The first 4 rows are patterns. Each new row is the sum of 2 different patterns, raised or lowered, with some noise. Before adding, each is slid sideways (what falls off one end comes back at the other) and multiplied by a number that may be negative. Names go in the order of the patterns.
(in the rows, 128 means zero)
Known rows, each followed by the names of its patterns:
[155 115 149 116  96 106 155 114 148 123 115 101 101 157 110 126 126 123
 114 145 157 163 129 130 156 113  95 128 112 105 150 147 123  94 159 154
 128 132 122 157 120 157 141 152] => K785
[137 122 140 145 141 129 119 156 140 151 132 140 106 115 162 119 106  96
 113 100 148 132 131 138 119 147 113 111 130 110 123 136 152 114 108 156
 130 120 123 139  95 101 131  94] => K907
[118 154 130 135 135 148 131 153 163 136  94 129 129 145 128 119 115 110
  98 148 113  96 107 112 149 110 148 152 134 149 108 120 108 100  99  94
 118 109 115 149 124 106 128 133] => K374
[147 159  95 148 120 121 105 122 152 123 131 150 133 144 107 105 124  98
 157 121 163 108 127 110 127 147 119 140 162 119 125 115 108 157 106 105
 115 110 112 106 151 126 161 138] => K211

New rows, each followed by the names of its patterns:
[ 79  91 101  90 101  80 118 157 122 118  94 142 128 143 132 144  88 118
 163 123 108  68 119  76 108 112 110 136 114 149 126 124 150 108 124 128
 113 111 118 144 114 114  92 123] => K907 K374
[103 115 171 116 121 116 113  72 141 128 141 129 109 132  95  82 143  94
  89 110 136 121  90 160 138 114 128 121  81  85 107  65 103 113 122 121
 146 122  93 145 136 138 144 132] => K907 K374
[149 105 131 114 127 160 148 160 157 173 129 127 128 105  99 151 114 171
 159 131 141  85 162  91 153 132 144 128 129 168 152 108 140 160 136 132
 108 145 140 165 168 149 127 139] => K785 K211
[ 82  90  83  97 105 103 112  80  57 145  99  85  89  82 107  76 138 102
 142 124 100 139  57  91  71 118  63 110 112  87  81 100 124  99  84  75
  93  58 130 111 147  78 101 103] => K785 K211
[155 169 161 101 132 136 118 158 118 152 150 146 148 162 151 121 121 151
 111 141 139 131 113 154 136 150 146 107 124 108 133 110 146 166 111 139
 101 120 111 134 129  76 138 139] => K907 K374
[118  93  95 104 143 128 119 131 133 128 138 168 182 128  99 151 112 105
 130  99  97 132 123 133  89 128 135 117 140 100 161 134 153 155 126 143
  98 122  97  72  97 132 105 157] => K785 K374
[170  85 143 114  88  94 129 132  96 111 102 117 120  82  70 106  58 103
  86 173  97 115  84 106 129 114 137 167  80 115 125 112 148  70  94  84
  65  90  68 150 117 164 142 154] => K374 K211
[ 89 159 126 110 152 167 104  94 163 127 147 133 141 181 146 165 137 178
 166 149 155 136  90 113 190 116 135 105 112  86 134 159 126 143 125 152
 114 138 163 147 135 143 178 118] => K785 K907
[123 158 171 169 175 169 202 109 162 145 153 144 103 195 116 141 153 149
 171 136 174 168 149 166 144 189 178 134 181 141 152 112 177 131 173 148
 124 145 128 100 135 143 190 165] => K374 K211
[145 138 108 155 103 145 121 119 129 104 141  89  82  76 140 104 147 117
  86 104 108 160 114 139  91 115 104 126 149 133 132 127 135 122 101 112
  90 109 151 110 110  97 151 127] => K785 K907
[118  98 116 118 136 153 155 150 103 180 142 111 135 106 186 122 192 129
 155 152 127 170 117 117 145 156 118 147 113 143  88  91 150 105 119 117
 149 122 176 173 182 166 110 178] => K785 K211
[135 136  66 116 127  93 117  76 135 107  86 123  61 126  71 132 128 140
 125 100 129 104  54 119 127 118 115  84 108 122 115 112 105 130  65  74
  68 115  82  70 122  84 111 120] => K374 K211
[133 149 160 170 165 147 172 152 125 179 163 191 178 138 163 163 191 169
 158 158 131 139 142 152 145 140 174 157 154 149 181 155 135 171 173 132
 140 166 177 168 158 193 108 146] => K907 K211
[172 177 183 199 163 154 155 172 149 118 177 155 146 187 173 144 115 189
 196 134 159 156 186 146 199 193 181 203 141 183 138 121 132 175 156 146
 144 133 139 124 200 157 128 169] => K785 K907
[118 113 115 144 157 129 129 114 103  77 104  97 104 128  92 129 154 132
 119 136 145  96 144 102 127 115 120 146 127 159 138 110 134 101 143 124
 100 118 100 113 156 110 120  86] => K374 K211
[ 99 166 180 133 114 155 122 129 175 182 162 145 144 149 127 129 140 126
 120  83 133 115 112 144 185 151 120 170 145 152 154 194  87 116 140 122
 157 101 162 132 124 130 120 145] => K785 K907
[164 111 114  85  96  85  78 112  82 135 108 126 164  90 109 113 117  86
 134 141 121 130 150 122 151 131  99  79  93 143 129 143  95 109  83  92
 157  96 101 126  95 133  90 117] => K374 K211
[ 82 127  85 113 126 112  89 120  91 153 137 125 148 101 127 147 128 138
 139 124  93 120 163 130  63 136 158 141 141 135  92  90  99 177  73  63
 101 108 152  70 150 119 117 120] => K785 K374
[148 138 110 123 165 161 160 138 111 154 112  93 102 111  92 110 142 152
 102 160 140 130 139 133 173 150 136 159 184 172 137 127 141  84  88 144
  95 160 137 138 135 136 188 122] => K785 K374
[143 116 132 176 175 202 131 187 183 116 169 159 121  98 111 169 142 123
 180 176 160 142 145 129 106 177 169 150 104 143 130 148 131 148 134 173
 124 129 146 114 186 163 148 111] => K785 K211
[142 152 133 132 146 156 116 196 150 130 124 136 140 113 149 119 153 136
 176 186 188 147 136 196 146 140 152 143 113 156 194 141 100 144 158 124
 163 147 180 153 163 176 156 153] => K785 K907
[203 159 168 119 173 137 162 163 110 186 188 212 204 216 176 167 170 159
 153 145 198 180 153 189 148 148 129 173 160 132 137 133 157 185 193 188
 143 192 166 181 172 173 128 181] => K907 K374
[153  91 121 149 104 132 122 142 101 155 136 107 173 102 150 150 134 104
 140 128 113 135 135 147 104 170 147 104 143 167 153 123 127 117 129 113
 133 165 123 157 164 111 132 136] => K785 K907
[ 61 106 108  96 112  92  81  58  99  52  93 117 101 133 153 122  79 149
  93 131 122 144 116  74 155  99  96  81 109  64  98  82 105 115  73 137
 121  91 126 110  82  94 132 123] => K785 K907
[139 185 183 155 154 139 169 157 182 198 185 162 181 193 161 191 162 152
 145 156 163 138 211 198 188 218 179 200 168 164 163 144 176 162 144 135
 169 132 182 171 131 158 180 169] => K907 K374
[108 110 111 118 151 160 156 107 152  81 124  98 141 127  64 166 105 131
 135 151 111  75  90 112  90  94 127 166 139 141 166  71 109 103 168  92
 114 119  99 131  79 101  99 109] => K785 K211
[132 125 113  86 113 127 134 154 141 131 131 129 136 101 118 130 124 106
 135 146 109 104 148 141 113 103 112 124  88 173 141 152 132 117 113 119
 118 105 136 156  88 114  96 107] => K907 K211
[109 139 115  77 161 101 111  75 116 137 117 133  99 135 117  64 136  97
  85  95 105 110 148 116 109  91  99 107  84  75  92  81  62 153 118 160
 113 135 137  68  79 104  67  80] => K785 K211
[131 167 165 162 120 116 144 106 114 114 125 154 134 159 151 142 131 148
 155 120 117 140 153 127 152 159 111 157 119 131 108 117 105 102 137 133
 118 110 110 122 162 146 119 156] => K907 K374
[136 163 143 115 162 125 117 166 124 141 156 180 126 141 206 150 102 138
 149 120 121 132 101 132 108 165 143 122 123 116 186 134 176 164 157 138
 115 172 113  95  81  93 101 140] => K907 K374
[ 95 156  95 109 103  76 107  65  91  92  82 125 111 117  97  95 132 138
 111 117 133  97  90 136 109 121  79 125 131 143 113  99 128 111 107 135
 111  62  80 131 125  79  99 125] => K907 K374
[ 94 101  97  93  86 127 137  59 106 136 117 101 106 133  84 109  82  90
 105  93 100 120 134  97 100  93 101  72 120 124  68 101 121 108 106 116
  75  72  94  67  78  76 142 108] => K907 K374
[136  86 129 113 113 151  92 132  93 110 121 149 129 111  99 113  64  95
 101 102 154  89 147 161 140 152 131 142  97  91  76 122  89  73 146  66
 109 105 123  94  80  87  74  84] => K374 K211
[131 120 100 140 116  99 135 119 132 113 116 140 138 133 161 123 145  72
  85 146  79 127  79 136  74 141 107 124 152 100 148 134  96 118  91  98
 149 120  83  84 130 104  86 133] => K907 K211
[101 154 107  95 116  96  79  92 105  70 112  83  88 121 150 107 106 120
 120 136 117 129 118  89 149 131 107  96  84 106 105  92 103 105 118 124
 118 125 137 125 113 130 135  84] => K907 K374
